There are 4 ways to turn a row about zero (a turn may also mirror it). The second row of each pair is the first, turned, with some noise. The first 28 pairs use one turn. New pairs use 2 turns, one after the other, and a turn may come again.
Known pairs, each followed by its turns in order:
[ 29.1 -19.5 -27.8 -12.8   9.5  -6.7]
[-28.8 -13.4   7.7  -3.3  10.7 -35.1] | Q_822

[20.9 15.5 25.2 15.5 12.2 27.9]
[-32.0  21.9 -15.8   6.1  26.6   4.7] | Q_453

[ 32.3  14.5 -15.0  -8.0  -3.4  14.4]
[  7.1  33.5 -18.4  10.9  11.8 -10.7] | Q_445

[ -5.0  -9.1  -8.9 -12.0  30.7 -27.5]
[  8.0  35.5   8.8 -17.7 -11.9 -14.7] | Q_391

[  5.6  -1.3 -23.4  23.4  -8.4  -0.1]
[ 15.4   5.1  16.5   5.5  -1.3 -25.4] | Q_822

[ 18.3  -1.5  12.6 -14.7  -1.3 -11.8]
[-2.2 -1.3 -4.3 28.9 -4.7 -4.1] | Q_445

[-23.9  38.9  11.3   2.7  21.2 -30.2]
[ 16.0 -20.5  -0.1  38.2   7.7  35.7] | Q_822

[-35.2  43.9   6.8 -32.4 -16.6  27.9]
[ 40.4 -27.6 -26.9 -30.9   9.4  34.7] | Q_822

[ 17.5  15.2 -10.4 -21.2 -44.3  46.4]
[-26.6  -4.6   1.2  63.4 -12.1 -22.1] | Q_453

[-21.6  16.8   6.0  -8.0  -2.9   3.0]
[-2.7  9.5 26.4  5.1 -4.2  8.3] | Q_453

[-10.3  -2.2  13.1  13.6 -29.7   6.1]
[ -8.6 -21.7 -12.9  -0.3  27.5   7.6] | Q_391

[ -6.3  -5.4   1.0 -23.5 -27.3 -17.6]
[-37.0  -1.9  -7.7  12.1 -11.3   5.5] | Q_445

[ 12.2  14.0 -28.6 -20.6  12.1  13.4]
[ 13.2  31.6 -24.7  -4.6  -8.4  11.1] | Q_445

[ 10.9 -26.9  24.5  20.5   4.3  24.7]
[12.1 -3.0 19.8 30.9 29.9 12.7] | Q_391

[ 28.7  21.0   7.9 -40.5  20.8   1.4]
[-26.1  13.4 -23.0   6.7 -31.6  30.1] | Q_453

[ 11.1  17.0  -3.0 -20.4  19.1 -47.7]
[ -7.4  15.2  21.1 -37.6 -26.6 -21.7] | Q_391

[-25.2 -39.1  33.4  28.0 -18.8   6.2]
[-18.8 -44.5  27.1 -18.7  -0.6 -32.2] | Q_445

[ 42.2 -37.6 -19.4  -8.6   4.4  17.1]
[  4.0 -29.9 -50.2  19.5   3.1  -0.5] | Q_453

[ 27.1 -12.9  22.1 -38.0  14.6   6.3]
[ 11.9  -1.0  27.5  22.5  -9.0 -39.9] | Q_391

[ -4.6  24.8 -28.7  -1.6  -4.7  -5.1]
[ -5.2  -3.9 -17.9 -14.4 -26.2  11.7] | Q_391

[ 17.1  -2.9  16.3 -30.9 -20.4   4.8]
[-15.9  -2.9 -26.7  25.6  -7.1 -15.9] | Q_445

[ -5.5   2.0 -26.9 -13.6  11.1 -18.6]
[ -1.7 -26.5  -7.5  17.0   5.0 -17.2] | Q_822

[ -2.9 -22.4  -3.8  -6.0  -2.2  -1.2]
[ -8.8  -0.9   4.2  -3.7 -19.7  -8.9] | Q_445

[-26.1  -2.1   9.9  14.5   7.6 -21.1]
[ 12.5   0.9  21.8 -27.8   8.4   2.4] | Q_453

[ -0.1  -6.3   6.3  -7.3 -13.6  -5.8]
[ -5.7 -14.3   5.4  -2.3  -7.6  -8.0] | Q_453

[  7.8  -5.9   1.2 -33.9  45.2  -9.5]
[  7.4  35.7  20.2   7.6 -24.9 -29.6] | Q_391

[ 33.0 -16.7  -7.6 -41.8   8.0  -2.6]
[-44.7 -22.9  -5.2 -18.9  12.1 -12.1] | Q_822

[-11.2   0.9  10.4 -24.7   0.2  13.1]
[ -2.1  -6.5 -23.7 -15.1   2.6  13.3] | Q_822

New pairs, each followed by its turns in order:
[-12.7 -16.6  33.8  23.2 -27.4   1.9]
[ 17.8   2.3 -12.4 -13.1  21.2  42.2] | Q_391 Q_453

[-17.9 -14.1  34.4   8.2  -4.6 -43.6]
[-22.2 -35.6  12.1   0.1 -26.1  32.0] | Q_453 Q_453

[ 11.6 -21.6 -10.9  33.9  30.4   4.1]
[-35.0  28.1 -11.9  18.2  19.0   3.0] | Q_391 Q_453

[ -1.9  13.8  29.9 -12.6   0.7 -15.3]
[  8.1   2.6  22.7 -20.4  -4.6 -20.8] | Q_445 Q_445

[-20.4  23.8  53.3  39.9  17.9   0.3]
[-48.7  44.0 -17.4  29.8  16.4   4.8] | Q_391 Q_391

[ 13.4 -13.7  25.3  -4.9 -21.0  16.9]
[  8.8 -13.1 -16.0 -28.7  19.7   5.5] | Q_391 Q_453

[ 17.8   0.1  16.6   0.8 -31.3 -11.4]
[15.1 13.3 -7.5 36.0 -5.2  4.8] | Q_445 Q_822

[-0.9 15.3  3.8 23.9 43.4 35.0]
[  6.0 -17.3  -1.8 -30.1  48.9 -12.8] | Q_391 Q_445

[ -0.6  21.1 -13.6 -55.0 -33.5  12.9]
[  1.6  12.1 -56.2  -9.6 -26.7  26.9] | Q_445 Q_391

[-41.6  10.3 -15.5 -48.9  17.0 -41.7]
[ 61.9  12.1 -24.2  -0.2  26.9  35.6] | Q_822 Q_391

[ 11.7  13.1 -27.6 -34.3  -0.7 -29.2]
[ 17.8 -45.4  -0.5 -19.2  17.4   5.9] | Q_822 Q_453

[ 37.0 -26.1  12.1   0.4  -1.0  37.0]
[ 14.1   7.8 -12.6 -38.0 -35.2 -22.2] | Q_445 Q_453

[-11.5   6.4  -7.0 -22.6   0.4 -23.1]
[ -3.7  -4.4 -10.4 -24.0 -12.7 -19.3] | Q_391 Q_391

[ 18.9  -8.3 -39.0  16.5  -8.7   1.4]
[ 20.6  -6.6  14.7 -30.0 -17.1  18.2] | Q_453 Q_391

[-19.7   0.4  -3.8 -24.7 -11.6   6.3]
[-15.7   9.0  -8.3 -25.0 -12.3   5.9] | Q_445 Q_445

[-10.1 -14.5 -15.2  -2.1 -28.6 -26.6]
[ 20.1 -14.7  16.4 -18.6  20.0 -19.2] | Q_453 Q_391

[39.6  3.0 25.4 17.4 10.8  3.9]
[  1.2  15.9 -29.6 -37.9   7.3 -11.6] | Q_445 Q_453

[ -8.0   1.9 -12.0   0.7  32.3 -16.5]
[-26.6 -22.1  -7.0  -2.2 -15.0  -6.3] | Q_391 Q_391

[ -6.4  10.5   4.7  27.7  -0.5 -17.3]
[-8.3 -0.6 13.6 15.8  1.8 25.9] | Q_391 Q_453

[ -8.9 -11.6  29.6 -17.2 -18.9 -18.3]
[-29.2   1.0 -18.7 -26.6   8.0 -12.9] | Q_822 Q_445

[-30.9  -1.0 -13.4   0.8  14.2  -9.6]
[  4.9   7.4  21.7  11.5   2.6 -28.5] | Q_822 Q_822

[  0.4  28.6  21.8  22.2 -11.1   9.1]
[  7.4 -17.3  23.5   3.8  27.7  17.1] | Q_391 Q_453

[-1.8 -6.3 -7.5  4.3  5.6 -4.2]
[-1.3 -5.7  1.3  3.5 -7.6 -0.6] | Q_391 Q_391

[ 21.6   2.5   7.5 -27.1  -3.6   9.8]
[  7.0  -1.5 -11.0 -20.8  -7.8  25.0] | Q_445 Q_391

[  5.8   7.4  16.6 -21.0  -1.7 -12.3]
[  1.5 -17.4  11.9  16.3  14.7   7.8] | Q_822 Q_453

[ 33.5 -27.0  22.1 -11.3  35.6 -15.7]
[-35.8  35.4 -32.8   3.3  14.8  11.0] | Q_822 Q_391

[ 13.1  -8.5  -2.9  -8.1 -20.0 -11.8]
[ 7.3  8.8 22.4 -9.3  6.3 -8.4] | Q_445 Q_453

[  9.6 -18.1  -9.5  13.4  19.3  14.6]
[  8.0 -14.6   5.3  27.9   8.2  11.1] | Q_822 Q_822

[ 17.9  17.7   7.9  -1.2 -13.2   8.5]
[17.8  8.1 15.6 -6.1  0.9 17.3] | Q_445 Q_445

[ 26.3  -3.0 -10.5  10.5 -11.8   5.4]
[-16.7   2.2  12.3  -8.7   7.0 -21.9] | Q_822 Q_391

[ 36.6 -15.6   7.5  -6.3  37.1  13.1]
[ -8.8  11.0 -29.2 -14.3 -16.0 -41.0] | Q_445 Q_453

[-33.8   7.0 -27.7  -5.1 -27.8 -15.6]
[  2.1 -37.1 -16.5  -2.9   7.7 -36.1] | Q_391 Q_822

[-17.5 -23.9 -18.4 -13.4  12.7  10.8]
[-10.1 -15.6   9.8  18.5 -25.8 -12.2] | Q_445 Q_453

[  1.1 -13.6   5.1  38.6   2.2 -17.6]
[  3.4   0.0 -16.3 -12.2 -30.1  27.2] | Q_453 Q_453

[ 14.5 -22.9   1.7 -12.3  11.9 -11.0]
[ 13.2 -19.9  -7.0  21.2  -2.7  -0.8] | Q_453 Q_453

